There are 3 ways to turn a row about zero (a turn may also mirror it). The second row of each pair is the first, turned, with some noise. The first 27 pairs use one turn. New pairs use 2 turns, one after the other, and a turn may come again.
In the rows, zero is written as 128.
Some pairs, each with its turns in order after it:
[137 108  99  73 137  99 122 124]
[116  98 161 103 145 111 168 144]	T

[162  85 127 113 124 128 104 174]
[110 139 127 127 142 180 178 139]	R

[123 117 138 139 124 132  84  89]
[101 122 111 115 171 127 111 156]	S

[147 153  85 182 130 130 115 138]
[157 139  71 119 140 151  94 132]	R

[138 143 127 123 132 136 145 129]
[146 137 139 131 128 127 123 115]	R

[162 123  82 142 170 112 126 102]
[130 126  80 171 137 143 115  89]	R

[ 53 164 117 133 148 125 147 133]
[106 193 128 107  84 146 145 142]	S

[ 99  92 117 105 129  47 134 153]
[141 126 158  42 110 112 144 146]	T

[130 107 148 141 120 138  95 129]
[112 114 127 124 157 132 140 159]	R

[125 121 120 150 129 136  79 203]
[140 164 113 142 171 156 137  64]	S

[127 129 128 183  75 163 175  71]
[182 121  83  87 123  91 129 195]	S

[130 126 125 113 123 134 149  58]
[100  80 154 144 140 135  94 116]	T

[ 93 165 115 172 115 129 149 161]
[153 146 117  94  92 132  82 155]	R

[165 119 113 126 137 126 106 156]
[123 145 112 127 151 169 145 117]	R

[104  96 133 142  74 124 171 124]
[152 109 115  90 152 159  82 135]	T

[142 136 126 133 104 121 129 123]
[133 136 140 128 149 131 118 118]	T

[125 103  95 126 177 123 108 165]
[102 124 121 154 133 157 173  88]	S

[160 104 122 187 166 140 139 167]
[149 152 111 168 140 189 109 159]	R

[118 179 107 123 138 142 129 152]
[160 136 122 163 122  87 135 139]	T

[132 154 162 138 165 167 126 115]
[ 95 140 106 179 103 126 113 135]	T

[114 145 140 147 128 136 115 138]
[132 159 120 131 139 138 122 132]	S

[135 116  56 128 132 126 114 131]
[109  96  84 115 116 150 149  95]	S

[131 127  74  66 131 112 152 137]
[142  82 144 111 163  85 160 157]	T

[138 142 127 107 162  59 137 156]
[ 90 134 143 179  87 113 119  94]	S

[112 132  94 112 139 209 123 105]
[139  72  99 195 129 143 146 133]	T

[ 47 129 149 169 157 179 209  86]
[149 183 137  95  92 121 202 224]	S

[133 126 152 166 132 123 139 209]
[132 183 143 120 117 179 118 182]	R

New pairs, each followed by its turns in order:
[209 128 117 139 141 125 118 171]
[152 103  78 184 165 131 124 156]	S R

[ 47  57 128  96  94  91 104 128]
[ 55 151 194 107  65 109 118 154]	S S

[128 136 104 160 146 155  93 209]
[158 116 158  96 153 211 136 117]	R S

[123 151 116  97 141 135 119 138]
[120 101 144 131 140 101 134 117]	R R

[122 163 125 134 118 157 126 149]
[123 137 129 171 151 128 142 126]	S T

[ 96 134 131 141 130  68 112 123]
[105 127 104  95  97 100  95 127]	S R

[ 96 129 112 133 157  93  81  99]
[180  97 122 133  79 120 124 146]	S T

[131  96 107 142 117 151 129  75]
[121 111 151 127 110 127 170  82]	S S

[ 75 123 123  77 112 118 110 104]
[129 145 168 133 145 152 172 173]	T R

[148 163 169 121 120 139 134 155]
[ 99 159 143 155 117 105 124 159]	R T

[185 144 130 136 129 131 142  64]
[146 150 101  82 131 159 182 110]	S T

[127 130 111  94 128 114 134 142]
[128 130 152 151 115 113 139 109]	T S

[115 110 120 177 127 163 163 139]
[120 128 107 122 176  78 125 123]	S T

[111 164 134 165 122  80 131  83]
[ 99 127 136 123 174 109  70 149]	T S

[111 136 136  96  51 133 110 118]
[ 67 117 145 111 157 117 155  83]	S R

[159 124 154 116 106 138 108 128]
[106 117 136 159 161 135 134 130]	S S

[145 209 152 148 106 128 122 170]
[105 121 164 152 112 186  68 118]	R S

[123 128 113 142 122 100 128  95]
[121 129  86 126 106 125 129 123]	R R

[141  96 136 109 153 129 161 144]
[144 149 142 163 123 107 138 157]	S R

[143 172 117 141 102 112 136 135]
[127 129 164 146 149  94 143 129]	R T

[ 98 136 133 183 145 132 155  66]
[ 93 110  95  82 186 116 107 138]	T S

[151 186 155 153  95 148 111 137]
[139 155  85 167 135 159  93 155]	T S

[147 148 167 130 127  80 104  84]
[ 71 130  99 103 124 150 104 163]	S R

[110 171 126 154 121 140  79 109]
[159 122 125 173 109 114 171 132]	S T

[ 96  90 144  47 203  89 122 120]
[171 134 111  52 139 154 109 216]	T T

[133 105 110 189 167 136 126 168]
[189 137 103 163 108 130  89 113]	S R

[145 115 119 115 107 118  68 131]
[ 76 119 127 121 146 151 152 151]	S S

[135 125 156 107 185 145 187 195]
[204 138 127 153 134  81 106 186]	S S

[150 209 209 133 153 138 110 130]
[ 48 154 161 122 177 123  68 104]	R R

[124 128 164 209 143 128 134 112]
[106 120  87  75 138 153  81 149]	T S

[148 125 121 126 146 125 101 209]
[161 142 155  96 124 194 130 150]	R S

[118 133 120 137 131 111 122 125]
[125 122 120 115 115 122 121 125]	S R

[185 134 153 115 167 126 151 127]
[103 150 122 166 101 110  91  95]	R T

[112 130  95 129 104 112  47 176]
[160  57 119 148 128 121 165 187]	R T

[113  76 133 125  74 134 134 123]
[143  94 160 121 155 177 152 127]	T S

[149 169 150 119 110 157  94 163]
[141 166  97 156 123  88 107 104]	T T

[192  96  86 158 157 169 148  90]
[156  83  63 171 150 138 172 156]	R S

[121 136  99  78  47 129 135 194]
[113  99 130 135 185  57 174  74]	S R

[145 133 124 125 114 130  79 145]
[ 99 115 117 131 144 160 141 153]	S S

[160 156 139  91 137 113 129 144]
[132 135 116 122 182 114 115 149]	S S

[177  91  81 100 151 135 132 130]
[159 100 100 115 119 131 159 188]	R S

[145 133 100  88 180 100 116 121]
[136  72 111 136 131  82  96 131]	R R

[ 77 135  85 138 122 156 127 141]
[158  75 101 144 143 105 130 110]	T S

[ 80 157 103 107 131 126 124 139]
[136 110 169 131 141 168 138 154]	R T

